The rows are grouped in 2 different ways at once. Each group adds its own fixed numbers to the row, and there is some noise. The rows also spread widely along 5 directions, which tell nothing about the answers.
Known rows, each followed by its group in each grouping:
[ -2  20  -2  11  -8   3  -6  -2  -7 -35  25 -14   0  -7 -25 -11 -15  13
 -13   3  17]
Z_885 (2)
[  4 -21   7 -15   0   9   9  12   9  22 -12   0   2  12   6   3  -1  -5
   6   6  -4]
Z_142 (1)
[  7   2   3  -4 -20  12   5  -9  25 -20  12 -12   4   9 -15  12 -17 -21
  30   4  -7]
Z_460 (0)
[ -7 -10  16  -1   4   0   7   1  -8  11 -17   4   7  -3  16  -8  12   2
 -11   6  -4]
Z_517 (2)
[ 13   7 -11  -7   1  -9 -19  -1 -20  11  -5  -9 -24 -17  17 -17  19  22
 -13 -10   5]
Z_305 (0)
[-17  -5   8 -15  -5   4   0   0  19 -19  19   4  -1   7 -33  23 -19 -24
  25  18  12]
Z_885 (1)
[ 27  14 -25 -18 -22   1   2   5  14   6  -5  -8   2   4  -8  13 -10  12
  18 -23 -16]
Z_457 (2)
[ -2   4   3 -17  21 -18 -22   2 -19   5  -8  11 -11 -20   6  -2  21  -3
 -19   4   8]
Z_457 (1)
[ -1  11  -3 -19  -5   3 -12  -4   2 -32  14   0  -4   1 -27  16 -15  -3
  11   1   6]
Z_460 (2)
[  9   9  -6   5  -9  -2 -13 -12  -3  -5   4  -9 -18 -14   0 -11   7   6
   6  -1   6]
Z_305 (0)
[ -1   3 -10 -26  -6 -10 -14   3  -1  -6  -3   4 -18 -11  -3  24   6   5
  15  -9   5]
Z_517 (0)
[-13 -29  21 -19   5  15   7  13   9  -9  -1  12  10  17 -12   8  -7  -4
  -2  14   6]
Z_142 (2)
[ 10  24 -17   4 -23  -3 -11 -12   5 -18  18 -18 -15 -15 -20   1  -9   2
  21  -9   4]
Z_885 (0)
[  1   4   3   4  -7   7 -12  -9  -1 -25  14  -1  -8 -13 -25   1 -11  -6
  15  11  13]
Z_142 (2)
[ -2 -18  12  -2  -9  18   9   6  19  -9   7  -6   7  12  -8   3  -8  -7
  12  10   3]
Z_142 (0)
[ 14 -23   5  -2 -13  13  22   6  15  29 -20  -5  13  17  12  -6  -5  -5
  16  -3 -19]
Z_142 (2)
[ -5   7   4   3   0 -14 -22 -17 -13  -6  -8   4 -22 -37   5   3  18 -14
  20   3   7]
Z_517 (0)
[  0  10   4  -9  -1  -8 -23 -17  -3 -10   5   2 -17 -17 -15  11  -2 -29
  26  12   6]
Z_460 (1)
[ 15   4  -6   8 -20   7   7  -7  22  13   5 -15   1   5  -4  -3  -9  -6
  23   4  -7]
Z_305 (1)

New rows. What belongs after each?
[  1   0   9   2 -11  18  17  -1  16 -23  12 -12  22  19 -13  -4 -19  -5
   1   5  -4]
Z_460 (2)
[  1   1  12  24  -1  11  -1  -4  -3 -24  15 -16  -1 -11  -4 -28   2   6
 -18  14  16]
Z_142 (0)
[  5  -4  -4 -23  11  -5 -17   9 -27   8  -9   7 -16  -9   6  -3  11  21
 -20  -4   8]
Z_142 (2)
[  5  17 -15  -3 -21   9   5   5  13 -26  26 -13   5  10 -31   7 -27  14
   7  -7   7]
Z_885 (2)
[ -4 -21  18   3   7  14  13  11  -5   4  -6  -2  16  11  12 -23   3  10
 -28   9   4]
Z_142 (2)
[ -3 -19   9 -19  13   4  -1  16 -16   7  -9   4   1   8   8  -9   9  20
 -26   1   6]
Z_142 (2)
[ 18  10   0  15  -9   1   7 -11   3  16  -6 -20   4  -3  13 -23  -1 -10
   5   2 -13]
Z_460 (1)
[  9   6   5   7  -5  12  15   4   4 -12   7 -15  16  14   0 -18  -9  11
 -18   0  -3]
Z_460 (2)
[ 15  -9 -20 -35 -12  -4  -9   4   6  23 -14  -2 -22   3   9  20   9  11
  21 -19  -9]
Z_305 (0)
[  4  -2   5 -11  -3  -7  -8  -8  15  10  -7   8  -4  -8  -7  17   3 -31
  32   6  -7]
Z_457 (1)
[ 16  20 -10  -1  -7  -6 -10 -11  -6   8   3 -13 -10  -9  -1  -7  -3  -5
   8  -2  -4]
Z_460 (1)
[ 23   3 -25 -26  -7  -7 -15  10 -11  11  -3 -13 -22  -7   5   4   5  25
   0 -21   0]
Z_142 (0)
[  8   9  -5  -8  -5 -12 -23 -17  -2   1  -8   9 -14 -25  -9   8   5 -18
  28  -3  -7]
Z_457 (2)
[-11 -17  25  -5  16   5   3  10   1  -4  -6   4   9   2  15 -10  20  -5
 -23   8   1]
Z_457 (0)
[ 13   1 -10  -6 -14   8   0   6   8 -12  12 -13  -6   0 -12   1  -8  11
   6  -4   5]
Z_142 (0)
[ -8  -3  16 -10  -4   4  -4 -12  15 -13   6   4   1   3 -17  17 -10 -34
  28  19   2]
Z_460 (1)
[-10 -12  17  -7   3  12   9  13  16 -19   7   2  17  13  -4   0   3  -2
 -14   9   2]
Z_457 (0)
[ -3 -22   9 -24  -3   9  14  14  22   3 -10  12  17  23  -3  18  -4  -8
   9  -1 -13]
Z_457 (2)
[  4  -3  16  17 -13  19  24   4  25 -11   4  -8  30  15  -5 -13  -9  -6
  -2   8 -12]
Z_457 (2)
[ -4   1  11  15   3  15   2   8  -3 -33  24 -17   8   1  -7 -26  -3  17
 -32  11  22]
Z_142 (0)
[  3 -12   0 -13  -5  15   9  19  11 -15  12  -9   5  18  -9   3  -8  13
 -10   1   7]
Z_142 (0)
[ 25  -7 -16 -21 -14   0   1   7  -1  30 -16  -4  -9   2   7   6  -1  13
  14 -19 -14]
Z_142 (2)
[  4   6   3  12  -2  -1  -8  -9 -14   1   0  -5  -6 -11   9 -27   6  14
 -17   3   5]
Z_305 (2)
[ 22  -4 -14 -11 -15   6  14  14  15  24  -1 -17   2  17   1   3 -13  13
   7  -7  -7]
Z_142 (1)
[ -9 -16  13 -11   3   3   7   5  -1   5  -3   4   3   9   2  -4   1  -1
  -6   4  -1]
Z_885 (2)
[ -4   4   4  -8   0   1 -13   1   2 -22  19   1  -9  -7 -28   9 -13  -7
   8  17  22]
Z_142 (1)
